There are 5 ways to turn a row about zero (a turn may also mirror it). The second row of each pair is the first, turned, with some noise. The first 35 pairs use one turn. New pairs use 2 turns, one after the other, and a turn may come again.
(in the rows, 128 means zero)
Some pairs, each with its turns in order after it:
[112  92 126 120 104 113]
[ 89 119 131 133 152 132]
J_120

[124 122 101 169 120 123]
[ 97 113 148 149 151 115]
J_534

[154  92 120  81 151  96]
[108 181 156 101 117 162]
J_173

[110 137 101 162 122  83]
[111 156 118 127 159  80]
J_793

[109  91 142 170 126 158]
[100 105 122 145 180 110]
J_173

[104 125  81  83 120 132]
[103 101 142 165  86 114]
J_7

[ 94  81 110 149 127 160]
[100 147 119  74 165 119]
J_120

[131 168 108 138 102 156]
[177 109 153 111 142 131]
J_120

[124 108 160 140 124  94]
[129 111 122 151 111  87]
J_793

[115 127 129 157 162 155]
[130  89 152 139 157 131]
J_173

[ 94 127 154 169 165 159]
[146 174 137 161 176 136]
J_7

[142 156 170 147 157 127]
[152 115 162 113 130  89]
J_173

[102 132  88 175 178  96]
[154 181  74 145 165 119]
J_120

[177 151 151 178 138  85]
[173 126 126  62 142  92]
J_173

[166 148  77 100 175 142]
[119 175 119  73 105 171]
J_793

[176 159 177 118 165  90]
[104 101 120  69 180 161]
J_7

[106 129  98 113  78 129]
[137 113 138 140  88  80]
J_7

[104  83 160 102 116 146]
[125 176 137  82 124 145]
J_534

[145  82 140 141 143 124]
[ 92 159 125 117 118 145]
J_120

[175  88 109 108 174 165]
[146 162 171 140 177 177]
J_173

[123 178 116 179 174 123]
[ 62 170 159 127 137 126]
J_793

[145 177  98  86 160 120]
[ 87 152  89  90 121 167]
J_793

[152 129 115 164  93 142]
[175 140 134 108 104 126]
J_7

[ 80 120  94 108  89  78]
[138 111  82 103 177  83]
J_793

[136 135 134 132 172  91]
[143  88 106 126 152 154]
J_534

[140 103 139 155 168 163]
[144 160 118 150 148 179]
J_7

[ 83 121 166 135 164 134]
[111 156 115 163 181 120]
J_7

[ 98 172 180 170  94 133]
[ 91 101 143 198 165 125]
J_793

[155 100 150  99  98 121]
[ 90 106 152 136 112 156]
J_120

[135  84 151 136 172 129]
[129 104 141  75 148 150]
J_534

[ 77  97 121 124 109  90]
[ 99 170 121 136 168 158]
J_534

[ 89 158 127 120  93  77]
[133 103 137 185 172 108]
J_120

[103 133 138 135 128 166]
[108 142 116 105 115  97]
J_534

[149 117 165 160 154 167]
[116  90 142  76 102 117]
J_534

[158 153 130 112 134 100]
[158 146 134 103 100 128]
J_173

New pairs, each followed by its turns in order:
[125  93 164 151 173 166]
[177 184 115 104 138 151]
J_534 J_534

[123 105 168 107  81 132]
[ 73 124 144 134 129  88]
J_120 J_173

[113  79 157  97 163  86]
[ 87  55 113 136 146 136]
J_173 J_793

[165 103  98 128 145 138]
[152  99 149 159 107 132]
J_120 J_7

[128 121 128 166 102  82]
[103  83  99 107 117 113]
J_120 J_534

[109 109 172 132 177 171]
[161  69 140 169 114 115]
J_793 J_793

[137 166  76  91 125 153]
[114 118 178 129  89  86]
J_173 J_534

[158 122 178 139 139 168]
[119 148 192 102 131 126]
J_793 J_120

[127 172 171 104 103 142]
[131 155  99 171 138  89]
J_173 J_793

[159 125 162 103 104 176]
[174 144 171 158 125 156]
J_793 J_793

[158 103  94  87 178 149]
[127  54 157 112 102 142]
J_793 J_120

[153 102 107 157 133 129]
[163 112 115 105 145 110]
J_173 J_534

[106  98  86 162 175 138]
[160  78 115 157 115  86]
J_7 J_173

[145 108  93 115 126 159]
[143  87 129 126 135 155]
J_793 J_7

[117 107 155 142 176  94]
[152 109 158  79 115 158]
J_534 J_793

[132 127 144 155 128 123]
[119 141 141 112 120 137]
J_173 J_173

[155  98 149 170  76  83]
[130 129 139 100  65 191]
J_173 J_173

[107 161 159 162 135 169]
[109 104 161 119 156 178]
J_173 J_534

[152  90 103 111 117 139]
[140 111 143 130  98 170]
J_793 J_120

[ 99 104 121  91 125  82]
[101 155 138 141 110  76]
J_7 J_7

[ 97 148 157 135 152  86]
[135 138 155 176  93 142]
J_534 J_7

[104 153 106 131 150 105]
[ 96  91 133 142 130 115]
J_7 J_793

[146 119 141  78 131  95]
[165 105 144 122 126 169]
J_534 J_7

[125  96  90 104 146 170]
[107 149 131 159 107 179]
J_120 J_173

[170 160 112 171 167 123]
[188 117 160 127 105 165]
J_120 J_120

[144 145  94 112 160 112]
[150 133 146 129  86 149]
J_120 J_7

[115 122 132 168 122 140]
[140  97 116 147 105 130]
J_7 J_534

[146 179 160  98 158 140]
[139 117 137  58 157 137]
J_7 J_534

[ 83  86 154  98  99 162]
[129 176  94 101 167 172]
J_120 J_534

[176 146 179  80 125 119]
[179 148 145 145  66 106]
J_793 J_7

[160 115 141  93 162 136]
[159 124 151 138 117  84]
J_173 J_173

[ 78 167 145 110 138 161]
[ 85 135 104  82 125  93]
J_793 J_120

[ 77 168  78 122  84 158]
[173 155 116 194 177 118]
J_534 J_120

[134 118 127 159 118  91]
[103 138 147  90 130 114]
J_793 J_7

[ 97 125 130 166 137 114]
[148 105 141 115  92 115]
J_7 J_173

[115 173 102  79  77  88]
[132  99 136 123 132 220]
J_793 J_173

[135 178  91 102 149 143]
[141 123 113 110  74 166]
J_120 J_7

[172 168 115  83 131 105]
[186 154 108 124  87 146]
J_120 J_7

[ 99 106 142  97  80 169]
[137 135  78 174  86 127]
J_534 J_534

[165 102 125 132 140 131]
[156 106 144 153 127 115]
J_120 J_7

[159  98 167  93 116 145]
[ 95  99 163 116 152  95]
J_120 J_120

[180  83 115 149 138 180]
[139 113 145 134  41 132]
J_793 J_534

[157 132 164 174  82 146]
[ 74 141 148  80 110 155]
J_173 J_7

[ 82 132 144 127 178 111]
[ 73 148 133 143 131  91]
J_173 J_173

[145  78 169 147  97 147]
[177 139 103 118 132 181]
J_7 J_173

[110 108  77 177  86 139]
[172 125 188  83 123 116]
J_793 J_173

[ 87 105 107 151 179 165]
[ 48 117 119 144 130 135]
J_534 J_7

[ 87 156 176 123  94 137]
[145  82 129 137 168 173]
J_7 J_534

[ 97  83 149 125 113  97]
[ 90 105 153 107 151  95]
J_120 J_793

[152 105 148  78 102  93]
[138 172 150 142 186 121]
J_7 J_534

[127 152 126 167 172 122]
[ 82 137  94 111 151 141]
J_534 J_120

[116  82  80  99 161 150]
[ 78 103 130 104 162 172]
J_534 J_7

[ 93 152 113 177  91 125]
[101 130  91 112 169 167]
J_173 J_120

